All groups share one centre, and each spreads out both ways along 10 directions, with some noise.
In the rows, 128 means zero.
Some rows, each with its group after it:
[ 94 125  82  92 113 132 129 151 155 155 180 120  85 146  85 133 156 117
 118 129  88 183]	G
[108 183 121  80  94 140 152 151 163 122 102 132 140 145 116 143 166 112
 147 157 119 166]	T
[ 76 159 152  49 158 110 120 158 106 165  99 156 140 106  89  92  78  98
 144 145 114  84]	B
[119 131 113 121 102 141 132 120 148 149 124 130  94 163 105 127 177 119
  82 153 131 174]	E
[188 134 112 139 131 131 165 151 120  77 142 124 176 133 177 131 149 129
 166 115 166 104]	Z
[145 148 124 109 126 152 167 163 158 127 173 128 140 148 156 129 147 111
 123 124 170 124]	Z
[103 119 160 163 151 152 183 122 159 125 155 110 150 156 137 152 120 139
 185  81 113 169]	E
[110 189 118 138  88 134 135 127 143  81  65 139 148 128 125 157 157 126
 140 161 100 149]	E
[ 86 150 123 126 152  57 126 154 163 156 176  76 136  76  87 153  85 127
  83 171 136 128]	G
[137 158 131 148 157 117 153 161 138 160 153 123 196 130 176  99 154 144
 155 126 141  94]	G
[123 134 146 103 111 120 128 112 136 164 129 152 106 142 155 124 117 136
 109 150 123 157]	B
[ 98 144 157  91 132 139 145 155 150 164 163 133 113 134 130 132  83 107
 105 135 149 129]	Z
[119 135 128  83 140 132 137 141 109 163 133 162 130 144 139  89 134 125
 161 119 103 126]	B
[158 117 135 124 110 137 144 104 139 148 132 145 131 162 179 119 171 155
 168 116 107 180]	Z
[146 139 119 161 133 162 163 148 143 119 102  98 185 170 117 115 215 124
 155 120 163 125]	B
[109 111  99 165 115 154 111 140  62 127  62 116 126 161  62 110 165 108
  88 155 142 114]	B
[126 192 109  90  80 131 140 110 195  87  93 156 111 134 132 156 184 116
 123 160  99 180]	G
[121 191 146 135 109 169 145 113 163 103  52 160 144 159 132 124 194 108
 105 151 143 121]	G
[111 125 131 103 122 129 140 107 148 125 106 127 107 147  87 133 150 119
 133 133 111 174]	B
[128 133 145 142  99 134 143  94 148 111  94 124 122 149 135 158 150 142
 140 141 120 186]	Z
[118 133 130 177 138 116 117 111 123 123 115 129 134 116 135 127 125 138
  99 133 119 107]	T
[ 93  91 174 123 165 131 147 126 137 176 154  98 114 142  87 125  90 117
 113 116 156 140]	B
[145 124 126 122 156 104 149 117 180 143 165 111 144 126 135 117 167 141
 148 111 126 147]	E
[106 139 120 105 141 121 150 138 182 145 180 117 116 130 111 137 139 121
 125 120 116 160]	G
[118 159 155 121 129 142 138 163 166 143 159 102 163 112 152 147 111 132
 156 118 145 113]	E
[149 149 154 131 115 118 140  88 149 121  74 147 126 147 145 125 166 125
  81 168 164 138]	G
[151 145 103 169 101 148 122 141 112  95 113 128 141 133 152 138 153 128
 107 140 148 104]	T
[155 103 116 138 155  99 141 127 134 153 173 119 124 134 141 108 140 130
  81 135 169 122]	B
[124 159 130 133 115 122 141 119 155  99 104 119 153 119 131 152 145 136
 164 131 108 148]	E
[162 120  84  88 110 113 128 122 120  96 113 137  98 135 100 123 164 104
  93 160 150 143]	B
[147 126 114 151 121 146 136 156 117 168 133 117 137 166 137 101 179 122
  67 157 184 110]	T
[135 143 187 107 145  28 135  55 206 125 133 112 125  66 162 174  78 166
 136 155 112 180]	Z
[134 122  99 132 128 103  99 122  95 157 106 140 139 126 135  90 163 152
 146 136  84 127]	Z
[ 99 152 128 106  84 186 128 176 115 150 110 123 121 165 103 139 133 104
 107 154 149 139]	T
[121 129 141 125 127 137 153 125 136  90 127 122 142 126 129 157 103 131
 193 100 106 152]	B
[150 177  76 137 126  96 159 118 151  61  95 149 159 130 139 126 205 126
 146 146 105 141]	E
[112 112 133 175 158 116 130 117 104 152 106 117 147 141 103 102 144 135
 114 130 130 112]	T
[116  82 110 137 111 167 119 125  91 131 113 120  94 168  79 127 146 117
 129 113 115 164]	E
[105 129 133 111 123 129 120 137 133 135 148 123 121 115 120 141  98 130
 152 116 100 140]	Z
[142 147 126 116  96 157 140 141 149 140 148 135 137 153 175 136 156 143
 164 118 115 157]	Z
[ 88 184 110 146 129 142 137 146 158  90 119 133 161 114 123 150 141 129
 185 103  69 126]	T
[143 167 104 118  79 149 142 142 158  64 117 121 130 125 133 178 147 114
 133 145 137 152]	B
[184 130 107 100 109 131 163 144 137  85 144 120 143 143 157 146 150 120
 153 133 169 147]	T
[117 140 128 107  69 166  89 151  66 148  82 154 121 141 148 125 107 133
 145 150 100 124]	Z
[166 130 118 123 116 137 136 143 157 107 151 100 154 121 150 145 155 139
 171 109 142 131]	E
[119 131 161 161 116 127 146 122 151 145 129  92 141 139 137 160 120 144
 117 145 149 161]	G
[135 158 135 112 150 110 140 168 159 119 172 102 165  86 141 143  91 122
 139 127 162  83]	E
[163 159 118 133  60 173  94 151 112 156  77 124 155 156 170 113 198 146
 121 169 154 117]	E
[122 151 127 152 109 125 141 129 169  87 117  89 129 118  99 179 136 115
  86 157 165 144]	G
[136 130 123  77 141  89 156 119 154  98 139 125 125 114 110 143 118 117
 154 133 126 158]	T
[ 89 169 193  92 102 137 130 118 161 180 108 152 109 135 152 141  90 128
 101 163 129 157]	G
[156 112 123  77 133 118 145 121 118  86 100 124 131 130  93 123 139 108
 158 129 152 134]	B
[110 191 173 122 112  88 127 102 150 132  61 143 158 105 157 142 112 144
 125 186 118 134]	T
[206  97 105  68 137  91 159  96 137 144 161 173  97 163 184  82 187 131
 109 139 156 162]	Z
[120 144 105  89 115 150 148 143 166 133 162 142 102 154 120 132 160 107
 118 123 122 162]	Z
[124  92 123 186 150 146 140 168  85 121 150  74 160 134  98 136 105 126
 134 107 167  97]	G
[123 158 166 146 135 132 150 117 139  98  87 129 162 120 139 144 114 126
 142 132 149 109]	G
[128  88 129 112 100 177  82 168  99 146 145  75 113 118  87 144  93 122
 134 110 158 107]	E
[105 177 121  88  93 154 144 172 150 136 122 123 133 146 110 140 150 103
 119 162 144 144]	T
[128 128 101 111 112 145 129 136 129 133 137 139 105 150 116 123 160 118
 110 135 122 147]	T

New rows, each followed by its group:
[161 118 122 127  89 155 122 136 106 128 113 126 124 153 151 130 149 131
 119 143 159 135]	E
[151 103 112  71 115 121 121 121 123 164 164 157  85 143 155 107 130 134
 131 126 108 163]	Z
[135 142 158 106 102 113 110 116 131 148 100 128 120 118 144 138 110 135
 101 169 148 137]	E
[157 154  97 102 122 101 149 130 195 103 147 108 121 125 111 141 189 109
  74 164 176 146]	B
[136 126 128  91 103 132 133 120 110 119 107 150  95 146 123 131 123 110
 101 156 142 149]	Z
[ 90 150 171 146 129 154 153 149 109 125  94 118 147 143 108 145  81 105
 110 147 166 106]	Z
[130 106 157 123  85 142 119 103 122 109 120 119 110 124 151 178  80 153
 183 114  97 183]	Z
[115 131 150 120 154 139 146 119 126 131 115 152 135 142 123 108 126 120
 148 108 120 121]	G
[ 93 144 159 148 100 140 125 121 195 169 151  90 121 131 133 167 133 153
 123 133 110 184]	Z
[ 94 194  90 121 114 149 112 175 138 131  98 130 168 122 105 112 180 120
 156 139  90 102]	E
[123  86 162 165 186 120 177  93 117 156 118 127 147 176 116  88 155 136
 143 103 136 148]	Z
[ 91 130 133 146 143 139 122 157  93 166 129 130 137 136 113 107 106 122
 113 132 127  98]	B
[107 123 117 165 164 101 139  85 166 175 122 134 126 158 108  86 215 147
 107 126  87 164]	T
[131 114 110 125  80 132 134 146 134 138 166  95 110 142 134 167 126 139
 127 145 127 188]	G
[116 144 155 124  92 152 131 131 121 143 119 147 122 143 167 145  99 138
 138 139 118 150]	B
[186 124 125 155 107 125 140 111 128 109 125 133 140 142 191 132 160 147
 113 142 162 132]	T
[ 77 120 145 146 166 100 128 132 123 180 134 107 135 125  86 112 106 131
 112 136 115 125]	G
[151 118 129 121 151 113 160 110 139 159 141 150 138 161 160  89 180 140
 142 121 129 147]	Z
[187 106 124 178 130 116 127 110  95 131 122 144 144 141 196 100 156 152
 104 136 158 100]	T
[132 150  95 132 123 106 144 131 158 125 139 119 145 133 133 126 184 139
 145 139 102 161]	G
[ 88 137 179 172 120 116 128 119 133 146 141 120 126 109 159 170  46 149
 113 139 115 140]	B
[151 126 110 122  83 165 113 156 100  85 111 110 134 123 122 156 121 123
 154 126 144 119]	E
[102 132 104 118 147 139 145 171 129 153 180 122 145 139 120 112 135 125
 170  96 100 128]	G
[125 121 138 118 116 131 142 170 125 124 183  96 136 112 144 168  62 131
 153 123 150 133]	G
[105 143 162 164 110 148 153 134 150 132 121 103 129 150 123 164 114 122
  80 158 172 148]	E
[134 160 127 143  98 146 121 154  99 115  94 127 163 126 155 137 125 135
 143 150 136 104]	Z
[192 218  93  99 141  50 174 117 214  88 136 160 192  99 216 113 221 146
 159 161 122 128]	E
[150 152 148 101 139  99 160 123 130  91 116 144 150 111 162 140  97 122
 150 142 151 118]	Z
[115 108 106  99 113 178 142 171  84 139 128 129 121 172  90 115 139 103
 157 116 133 139]	T
[106 141 120 111 114 178 158 168 130 122 137 130 107 165  92 137 132  82
  84 140 171 129]	Z
[119 108 130 156 157 147 194 140  98  68 153 142 140 153 133 148  86 110
 178  83 125 137]	E
[138 136 127 173 115 116 161 108 141  99 101 117 128 155 126 148 161 122
  70 168 170 156]	E
[126 176 111 105  83 137 118 151 124 135 117 159 122 132 162 129 134 123
 102 168 121 127]	B
[139 164 140 139 115 123 146 152 141 125 130 117 149 125 154 145 120 118
  79 173 188 104]	E
[115 157 122 114  69 150 114 138 112 113 118 161 102 128 163 161  95 130
 128 149  93 152]	B
[164 112  96  93 148  85 137 119 111 135 133 154 108 138 125  85 163 114
  80 157 155 121]	Z
[180  75 148  83  87 118 131  87  94 155 107 144  70 173 149 121 131 130
  79 177 180 189]	T
[125 138 181 163 158 121 168 136 178 131 165  81 180 117 156 159  98 145
 158 106 163 122]	E
[145 143 154 115  94 138 114 144 157 178 138 103 123 135 153 136 137 132
  66 172 190 126]	E
[102 176 105 155  96 155 116 151 147 120  82 107 153 139  93 137 193 123
 117 154 120 129]	E
[115 138 135 121  88 184 145 139 128 132 113 139 115 176 129 142 147 117
 130 131 132 166]	Z
[110 150 169 166 154 134 133 183 171 175 177  52 176 102 123 143  97 123
  79 139 215  68]	E
[140 182 152 134 120 131 143 154 173 144 135 108 188 119 183 138 146 147
 156 135 151 108]	E
[136 102 131 173 146 120 108 129 101 161 100  88 161 131 101  99 161 143
 114 139 157  98]	E
[133 174 134 137 120  90 160  92 202 121 111 132 137 139 149 142 190 138
  99 169 130 181]	E
[114 102 136 180 130 122 131 120 123 122 133  90 112 129  97 157 106 124
  72 144 161 138]	B
[146 108 145  76 137 121 145 122 125 163 159 155 110 144 162 106 109 130
 146 119 132 143]	B
[128 132 163 117  80 163 127 121  99 164  81 156 110 175 160 123 128 129
 101 166 148 154]	Z
[119 152 125 139 100 111 131 136 137 193 134 118 152 152 168 116 172 165
 138 164 103 175]	G
[145 139 115 111 111 173 152 145 148  95 146 136 124 150 139 144 152 112
 144 106 143 139]	G
[138 103 133  85 135 106 122  89 176 161 153 120 105 128 124 118 159 148
 164 106  92 185]	E
[145 161 140 111 132 117 146 155 170 146 167 117 152 118 166 128 134 128
 116 143 165 111]	E
[119 116 150 172 148  69 135 132 134 172 153  69 156 110 126 141 102 151
  94 164 164 133]	G
[103 122 110 130 179 106 136 164 146 145 192  97 140 104  87 118 114 115
 118 108 135  97]	Z
[105 187  81  51  98 175 145 191 114  82 122 173 154 134 131 129 136 105
 252  92  55 131]	T
[130 183  75  93  93 154 142 175 142  62 123 144 134 125 117 151 154  93
 139 139 124 121]	Z
[145 150 113 116 131  92 158  99 137 111 105 169 129 147 154 112 167 130
 130 152 107 160]	E
[115 159 123  82 102 127 136 140 154  88 146 140 110 104 132 174  84 113
 147 133 108 150]	B
[129 151 159 168  87 115 132 108 158 114  98  97 121 125 135 181 120 135
  56 187 176 156]	B
[154 151 117 109 151 121 182 137 152 102 143 146 154 148 151 112 166 111
 141 125 155 122]	Z
[120 136 130 110 120 167 145 141 128  91 122 139 120 136 116 146 115 107
 151 107 129 130]	G
[130 142 131 103 107 104 133 100 150  83 109 134 107 110 124 165 108 127
 133 147 114 163]	T
[143 145  87 103  92 146 120 146  97 102  78 144 126 149 105 115 181 107
 118 160 135 126]	B
[112 162 126 104  98 129 136 116 164 108  91 126 117 135 100 153 154 116
 120 156 120 169]	B
